The first 7 rows are patterns. Each new row is the sum of 2 different patterns, raised or lowered, with some noise. Before adding, each is slid sideways (what falls off one end comes back at the other) and multiplied by a number that may be negative. Names go in the order of the patterns.
Known rows, each followed by the names of its patterns:
[-0.26  1.90  0.46 -0.96  0.64 -1.64  0.42 -0.57 -0.13  0.01 -0.42  1.35
  0.89  1.18  1.43  1.58 -0.41  1.72 -1.67 -1.64 -1.02  1.19 -1.14  2.02
 -0.06 -1.23  1.38 -0.81  1.96 -1.37  1.36  0.12 -0.05 -1.67  1.99 -0.57
 -1.00  0.10 -0.23 -0.43 -0.44  0.70  1.65 -0.20  1.93 -1.06 -0.98]
Z_487
[-0.67 -0.43 -0.29  0.55 -0.99 -1.95 -1.65 -1.81  0.04  1.09  1.05  0.51
 -1.13 -0.79 -1.08 -1.19  1.04 -2.02  0.98 -1.24  0.15 -1.43 -1.98 -1.70
  0.71 -1.62  0.01  1.16 -1.20  0.86 -0.91 -2.00 -0.94  0.26 -2.01  1.70
 -1.34  1.50  0.82  1.39 -0.59  1.41  0.75 -1.42 -1.33 -2.04  0.82]
Z_970
[ 1.55  0.64  0.36 -1.40  1.23 -1.75  1.70  2.03 -1.47 -0.50 -1.92 -0.42
 -1.18  1.93 -0.72 -1.56  0.38  1.35 -0.56  1.50  0.99  1.99 -0.78  1.47
  0.09 -0.19  2.04 -0.72  0.37 -1.87 -2.01 -1.08  1.47  1.26 -0.62 -1.43
 -0.10  1.74  1.89  0.10 -1.28  1.31 -0.81  0.03 -0.80  1.91 -2.04]
Z_418
[-0.76 -1.87 -0.46  0.62 -0.90 -0.79  1.72 -1.50 -1.39  0.06  0.19  1.78
  0.19 -0.22  0.34  0.40  1.60 -0.34 -1.18 -0.03 -1.75 -1.28 -1.48 -1.92
  1.80  0.49  1.12 -1.02  1.46  1.62  1.93  1.40 -0.68  1.56  1.97  1.93
  0.34 -0.34  0.93  2.00 -1.66 -0.63  0.83 -0.64  1.40 -1.79  0.95]
Z_211
[-0.65  0.38 -0.85 -1.97 -0.45  0.13  1.38 -0.30  0.45 -1.49  0.55  0.06
 -0.72 -0.18 -1.11  0.78  1.26 -1.91 -1.80  0.47 -0.89 -0.90 -1.78  0.39
  1.11 -0.33 -1.75 -0.09 -1.97  1.03  0.99  0.86  0.06  1.72  1.24 -0.44
 -1.18  1.73 -1.21 -0.08  0.76  1.53  0.05  0.79  1.28  1.79 -0.40]
Z_619
[ 0.67  0.22  0.27 -1.44 -1.60 -0.46 -1.58 -1.33 -1.02  1.12  0.63  1.17
 -1.23 -0.17  0.01 -0.69  0.90 -1.60  1.35 -1.18 -1.20 -1.12 -0.84 -0.75
  1.64  0.87  0.02  1.36 -2.01  1.02  1.97  1.38 -1.58  0.69  1.24 -1.05
  1.96  0.58  1.86 -1.89  1.12 -1.40  1.29 -1.91  0.56 -0.93 -1.19]
Z_849
[ 0.38  1.49 -0.48 -1.63 -1.51 -1.21  2.02 -0.14 -0.28 -0.10  1.84 -1.26
  0.83  1.72  0.30 -1.48 -1.15 -0.77 -1.23 -0.44 -1.36  1.35 -0.09  0.18
  0.57  1.47  1.67 -0.52  1.38 -1.37  1.55  1.47  0.18  1.89 -1.76  0.19
  0.26  0.25 -0.52 -0.77  0.06  0.16 -1.55 -1.96  1.94 -1.20  1.09]
Z_178

New rows. What belongs after each?
[ 2.63  1.30  2.70  3.37  2.61 -1.36 -0.03 -0.48  0.65 -0.63 -1.13  1.03
 -0.02  1.59  0.58  1.04  0.75  0.31  2.51 -0.56  1.01  3.72  1.61  1.86
  0.23  0.18  2.71  0.67  1.27  1.73  1.25  0.84  0.43  0.18  1.46  1.24
  2.85  1.21  2.21 -0.72 -0.33 -0.18 -0.03  2.31 -0.14  1.15  1.87]
Z_211 Z_178
[ 2.91 -0.78  2.06  1.77  4.19  3.08  2.95  1.02  1.79  1.70  2.43  1.91
 -0.40 -1.08  1.18  2.65  1.47  2.27  1.84  1.38  0.34  3.34 -0.13  0.74
  0.78  2.97  1.30  1.72 -0.86  0.15  2.23  1.62  2.14  2.14  2.99 -0.12
  1.33  2.86  0.03  1.08  2.54  1.03  0.73  0.89  2.86  0.23  0.83]
Z_418 Z_619
[ 2.62  0.40 -1.28 -1.03  0.02 -0.77  0.08  1.19 -0.03 -0.95 -1.70 -2.48
 -2.39 -1.83 -1.30  1.78  0.79  0.24 -0.28  0.61  0.63 -1.20  1.93 -2.81
  2.18  0.19  0.18  0.32 -3.21 -1.27  0.54 -1.11 -0.51  0.12 -0.85  0.59
 -2.20 -3.31  0.81 -1.22 -0.82  1.43  0.13  0.71 -1.10 -0.46 -1.65]
Z_970 Z_178
[-1.14  0.18  0.65  0.78 -1.37  1.86  1.24  0.10 -0.78  2.72  1.03 -1.14
 -0.48 -0.25 -1.14 -2.01  0.25  1.40  0.70  1.76 -0.90 -1.91  0.17  1.71
 -0.20 -1.08 -0.31 -1.33  1.27 -1.89 -1.57  0.49 -1.17  0.64 -0.68  1.45
  1.98  1.22 -1.56  1.27 -2.90 -1.02 -0.31  1.80 -1.01  3.27  1.13]
Z_487 Z_619
[ 0.15 -2.09  0.52 -1.46 -0.08 -1.76 -0.01 -3.21 -0.35 -0.02  0.51 -1.12
  0.92 -3.06  0.47  0.72 -2.61 -0.53 -3.75 -0.39 -2.55  1.37 -2.14 -3.15
 -1.35  1.10 -2.06  1.03  1.37  0.58 -0.62  0.22 -1.88 -1.25  1.63 -2.57
  0.99 -3.28 -1.37 -1.09  1.74  0.35  0.07 -1.36 -1.66  0.22 -0.09]
Z_970 Z_418
[ 1.19  2.68 -0.67  0.85 -1.22 -1.73  0.80  0.99  2.13 -0.32 -0.57 -0.11
  0.93  1.19  1.36 -0.86  2.05  0.84 -0.02  0.49  1.70 -1.98  1.52  1.31
 -0.12  0.83  1.23  0.11  2.44  3.27 -0.64  1.38 -0.22 -0.37 -0.91  1.20
  0.81 -0.72  0.86  1.66  0.49  1.49  0.39  1.49 -0.78  1.95  1.50]
Z_970 Z_418
[-0.14 -3.49 -2.38 -2.01 -0.23 -1.95 -0.88 -1.58 -2.83 -0.77 -2.98 -1.90
 -2.65 -2.34 -4.01  0.95 -2.93 -1.17 -0.18 -1.62 -2.12 -1.36  0.23 -3.17
 -1.68 -3.87  0.42 -2.19 -1.13 -1.12 -1.34 -2.28 -2.84 -1.71 -1.89 -1.05
  0.63  0.30 -0.40 -3.09 -2.43 -3.21 -1.51 -0.23 -2.99 -0.30 -3.06]
Z_970 Z_849
[ 0.98 -0.92  1.12  0.17  1.95  2.77 -3.88 -2.37 -0.83 -0.23 -2.57 -3.56
 -1.79 -0.64  0.21 -3.33 -2.29 -4.02  0.29  1.09 -0.22 -2.09  3.03  1.46
 -1.81 -0.55 -0.02  0.61 -1.15  1.18  2.92  0.29 -0.17  1.73  2.10 -2.20
  0.71  1.67 -0.98 -2.05 -2.53 -0.39  1.45 -0.89 -0.16 -3.28  0.46]
Z_211 Z_619
[-1.11 -3.51 -1.00 -4.50 -3.00 -2.40 -2.58 -3.88 -3.27 -3.09 -5.17 -3.66
 -2.84 -2.16 -3.15 -4.38 -1.62 -3.34 -1.16 -0.98 -0.75 -3.63 -0.01 -3.57
 -4.71 -4.56 -0.58 -4.55 -1.20 -2.45 -2.99 -1.55 -3.37 -0.23 -3.03 -1.84
 -3.05 -2.96 -5.05 -2.51 -3.44 -3.82 -1.78 -3.39 -2.96 -4.25 -1.69]
Z_487 Z_619
[-0.53 -1.32 -2.21 -0.73  0.08 -1.97 -0.44 -4.43 -0.73 -0.63 -1.61 -2.59
 -2.10 -2.36  0.79  0.06 -0.94 -0.54 -1.23  0.04 -3.85 -0.86 -2.77 -1.40
 -2.67 -2.33 -3.59 -1.97 -0.20 -1.56 -3.79 -2.22 -1.81 -1.18 -1.11 -3.96
  0.26 -2.10 -3.47 -1.57 -1.63  1.46 -2.67 -1.73  0.57  0.34 -0.78]
Z_418 Z_211
[-2.23 -4.87 -1.05 -0.73  0.04 -3.32 -1.38 -2.23 -1.51 -0.20 -2.65 -1.21
 -2.43 -0.98  0.17 -4.39 -3.72 -2.10 -3.30 -3.47 -2.76 -2.42  0.82 -0.52
 -2.56 -2.32 -2.22 -1.81 -0.19  0.20 -2.52  0.73 -1.60 -0.89 -3.62 -0.12
 -2.74 -0.10 -2.51  0.30 -0.81 -0.75  0.05  0.52 -1.51 -2.72 -2.50]
Z_487 Z_619
[-0.61  1.12 -0.01  1.09  0.00  0.52  0.80  0.81 -0.61  2.19  0.10 -1.78
 -0.58 -0.36 -0.97  0.85  0.01  0.28 -0.84  2.72 -0.97 -1.36  0.66  0.49
  0.19 -1.81  1.81 -2.06  1.26 -0.99  1.17 -0.28  0.51  1.72  0.28  0.89
  0.91  2.45  0.75  1.69 -0.31 -0.32 -0.06  0.44 -1.10  0.84  1.13]
Z_487 Z_849
[-2.05 -0.99  1.05  0.11  0.75 -1.61 -0.48  1.38 -2.21 -0.76 -1.03 -2.78
  1.69 -0.89 -0.88 -0.97 -1.75  0.38 -1.04 -2.73 -1.20  1.83 -2.39 -0.58
 -1.98 -1.96 -0.38 -0.90 -2.87 -1.59 -0.65  1.26 -3.07 -0.84 -0.80 -3.35
 -3.51 -2.25 -3.23 -0.59 -2.54  0.12 -1.35 -0.15  1.10  2.39  0.47]
Z_211 Z_619
[ 1.58  2.55  2.81  0.55  0.77  1.39  3.01  1.71  0.13  4.43  1.77  3.49
  1.18  2.37  0.31  1.32  0.59  0.44  3.95  0.62  2.54  0.29  4.04  1.47
  3.38  3.87  2.54 -0.93  0.05  0.90 -0.56  2.83 -0.06  1.12  0.47  3.31
  1.37  1.92  4.11 -0.56  2.46 -1.15  4.38  2.12  3.00  2.05  1.61]
Z_849 Z_178
[-1.76  2.26 -1.62 -0.50  1.27  0.12 -0.09 -0.85  0.45 -1.12  0.91 -3.30
  1.11 -3.54 -3.78 -2.05  0.13 -0.14 -2.08 -1.82  0.37  0.41  2.63 -1.83
 -3.24  0.04 -0.05 -0.45 -2.90  1.33 -4.55  0.73 -0.89 -0.94 -2.69 -0.18
 -1.53  1.34  2.03 -0.99 -0.02 -3.23  0.33 -4.00 -0.69 -2.70 -1.29]
Z_487 Z_418
[ 4.14  0.22  1.75  0.47  3.14 -1.41 -0.27 -0.65 -0.54  0.18 -1.91 -0.07
 -1.86  2.16  0.12 -1.22 -0.86  0.72  3.28  0.18  1.43 -0.54  2.89  1.00
  1.69  2.62  3.07  2.45 -0.21  3.05 -1.59  1.97  0.72  1.65  2.50  0.91
  2.04 -0.78  1.10  1.14 -0.11 -0.58  3.32  0.36  0.72  1.83  3.68]
Z_211 Z_178
[ 2.41  1.08  1.04  1.84  0.94 -0.27  0.54  2.15 -0.75  1.61  2.33 -0.83
  1.99  2.31  2.94  2.92  2.93  0.22  1.55  2.56  3.19  2.06  0.36  0.85
  1.52  2.32  0.55  1.52  1.12  1.79 -1.36  4.80  0.44  1.63  0.79  3.86
  1.54  4.48  0.88 -0.86  3.97  3.24  5.01  2.41  2.74  0.16  3.59]
Z_418 Z_211
[ 0.50  0.64  1.42 -2.11 -0.09 -0.56  0.61  0.43 -1.56 -0.19  0.49 -0.80
 -2.09 -1.59 -1.20  0.05 -0.04 -0.40  1.50 -1.83  0.10 -0.62  0.17  0.54
 -2.73 -0.15 -1.75  1.64 -1.15 -1.54 -1.40  1.59 -2.22  0.62  2.10 -0.69
 -0.21 -1.66 -2.21 -1.39 -0.23 -2.41  2.04 -1.31  1.24  0.79  1.98]
Z_970 Z_178
[-0.24  0.96  1.66  1.06  0.34 -0.43  0.64  2.51  1.14  0.22  1.55  0.60
 -0.49  1.19  0.38  1.50  1.70  2.60 -1.23  2.09  0.29 -0.32  0.77  2.14
  1.39 -0.13  1.29  0.54  2.26  2.27  1.51  0.34  2.24 -0.90  0.29 -0.75
  0.99 -0.97 -0.11  1.54 -1.40  2.38 -0.44  1.00  1.98  0.37  0.86]
Z_418 Z_178
[-2.57 -2.00 -0.22 -2.52  0.84 -3.59  0.24 -0.98 -1.93 -0.89 -0.30 -3.25
 -2.64 -0.03 -3.48 -0.41 -2.28 -2.76 -1.17  0.12 -2.07 -1.91 -0.38 -1.63
 -2.11 -3.62  0.12 -3.61 -1.22 -3.55 -1.08 -0.35 -0.52  0.49 -2.52 -0.47
 -0.43  1.42  0.99 -1.41  1.20  1.22  0.65 -1.87 -2.28 -1.75  1.16]
Z_211 Z_849
[ 1.92  2.14  0.65  0.29  2.09  1.49 -0.79  0.52 -1.59  2.48  2.60  0.26
 -0.27  0.62  2.32  2.11  0.94  1.62  5.32  0.29  2.45  1.30  0.31  1.94
  1.81  4.10  4.84  3.71 -0.63  2.87  2.95  0.72  1.54  4.67  1.30  0.01
  0.03  3.20  3.17  2.51  2.77  0.78  3.43  1.58  2.13  3.05  2.57]
Z_211 Z_178
[-0.37  0.08  0.39 -2.79 -0.31 -2.74  0.87 -2.70 -1.82 -3.10 -2.81 -1.05
 -1.56 -3.29 -2.48  0.14 -1.19 -0.91 -2.68 -0.32 -0.50 -0.94 -1.63 -0.43
  0.30 -0.15  0.58  1.79 -0.54 -0.10  0.69 -0.75 -2.72 -0.63  1.24 -0.82
 -1.34 -2.34 -0.10 -1.01 -2.10 -1.93 -3.05 -0.17  1.23  0.25  1.21]
Z_970 Z_211
[ 0.80 -1.54  1.51 -1.41 -0.61  0.15  1.98  1.29 -0.22  1.76  1.52  1.94
 -1.30 -0.25  0.27  0.08 -2.47 -1.74  0.79 -1.53  1.51 -2.43 -0.95 -1.02
 -2.93  1.07  0.02 -1.12 -1.04  1.13 -0.68 -1.21 -0.42  0.98  2.05 -1.86
  0.59 -0.58 -0.41 -0.48 -0.28  0.34  0.68 -0.11 -2.50 -0.93 -1.10]
Z_211 Z_178
[ 0.03  0.08  0.44  1.10 -0.21  0.12  1.56 -0.08  1.09 -1.91 -0.73  0.54
 -0.70  0.73  0.64 -0.01 -0.42  0.98 -3.27  0.09  2.12  1.94 -2.65  1.51
  1.24 -1.32  0.66  0.33  1.12 -2.50 -0.54 -1.03  1.59 -2.06  0.90  0.82
 -0.58  0.47 -1.09  0.51 -1.58 -0.04 -0.82 -1.42 -0.48 -0.74  2.08]
Z_619 Z_849
[-0.05 -0.42  1.68 -0.97 -0.73 -2.86  1.24  0.80  0.39 -0.27 -0.97 -0.20
 -1.31  1.76  1.77  1.67 -2.36  1.10 -1.41  2.49 -2.61 -0.88 -1.38 -2.90
 -0.65 -1.20 -1.62  0.10 -1.48  0.46 -2.85 -0.25  0.26  2.56  1.57  0.45
  0.02  1.16  1.42 -0.67  0.04 -1.14  2.61 -3.01 -2.13 -0.54 -1.75]
Z_211 Z_849
[ 0.98  1.15 -0.06 -1.41  2.01 -0.45  0.88 -0.18  1.45 -0.28  0.72 -1.90
  0.06  0.71  2.44  1.29 -0.58  1.52  0.74  1.31 -0.83  0.15  3.14  2.86
  0.98  0.92  0.26  0.96 -0.41  0.06  1.27  2.43  1.11  0.88  0.91 -1.47
  0.63 -0.03 -0.23  0.55  1.82  0.66 -0.04  1.41 -0.48  0.44 -1.69]
Z_970 Z_619
[-1.55 -3.40  0.07 -1.23  0.60 -1.09 -1.64 -2.28 -2.87 -0.17 -3.40  1.16
 -2.67 -3.14 -3.67  0.90 -2.46 -3.31 -0.67 -3.07 -2.58 -3.49  0.38 -1.60
 -0.61 -1.75 -0.74 -2.74 -0.53  0.33 -1.80 -2.64 -1.24 -1.24 -0.02 -1.65
 -0.10 -0.57 -0.85 -1.76 -1.36 -1.91  0.33 -0.51 -1.86  0.19 -3.13]
Z_487 Z_849
[ 0.94  2.52  1.07  0.53  0.57  0.17  0.35  3.10  1.20  1.00  1.11  0.26
 -0.01  0.01  0.63  1.38 -0.74  2.19  0.67  0.18  1.38  1.51  0.50  1.53
 -0.83  0.85 -1.58  2.15 -0.61 -1.56 -2.24 -0.85  0.60 -1.81 -2.37 -0.62
  0.57  0.54  0.36  0.53  2.20  1.09 -1.11  1.16 -1.20  3.33 -0.61]
Z_211 Z_619
[-0.60  0.84 -0.93  0.68 -0.03  1.85 -1.40 -0.41 -1.93 -1.90  1.19 -0.68
 -0.74  1.01  2.02 -0.79  1.63  0.28  0.72  0.33  0.18 -1.92 -0.51  0.30
 -1.80  2.55  0.45  1.49 -0.69  1.93  0.67  0.58 -0.16 -0.55  0.58  0.48
  0.67  1.67 -1.25 -1.03 -0.48 -0.05 -1.22 -1.06 -0.58  0.96 -0.82]
Z_849 Z_178
[ 0.69  0.28  0.34  0.07 -2.74 -0.41  0.58 -0.80 -0.85  0.70 -0.98 -2.38
  0.47 -1.59  0.75 -2.69 -2.30 -2.24 -0.30 -2.49 -1.25  0.89 -2.39 -0.26
 -0.54  1.49 -1.82 -0.39 -1.21  0.85  0.42 -0.01  0.60 -0.65 -0.64  0.32
  0.12 -0.27  1.59  2.35  0.17  0.99 -0.54  0.83 -1.70 -0.28 -0.13]
Z_619 Z_849
[-3.55 -0.84 -1.87 -1.26 -0.93 -0.63 -4.35 -0.90 -1.14 -2.24 -1.61  0.19
 -0.33 -0.77 -3.61 -1.10 -2.83 -0.60  0.35 -2.03 -1.92 -2.32 -0.81 -2.67
 -0.07 -1.93  0.68 -0.46 -1.29  0.28 -3.70 -1.20 -0.82 -1.54 -3.88 -0.17
 -1.50 -0.15  1.91  0.17 -1.06 -1.31 -2.12 -2.05  0.62 -3.60 -0.08]
Z_487 Z_849
[-1.67  2.19  0.46  2.01  0.60  2.38  2.16  0.19  0.45  3.09  0.31  1.52
  2.46  2.14  1.85  0.65  1.00  1.82  1.36 -0.58  2.51 -0.06 -1.95  1.23
  0.17  3.57 -0.52  2.30 -0.45  1.34 -0.15  1.51  0.05 -0.94  1.58  1.89
 -1.46 -1.25  1.88  1.03 -0.07  0.25  0.44  1.29  0.37  0.48  1.07]
Z_487 Z_619
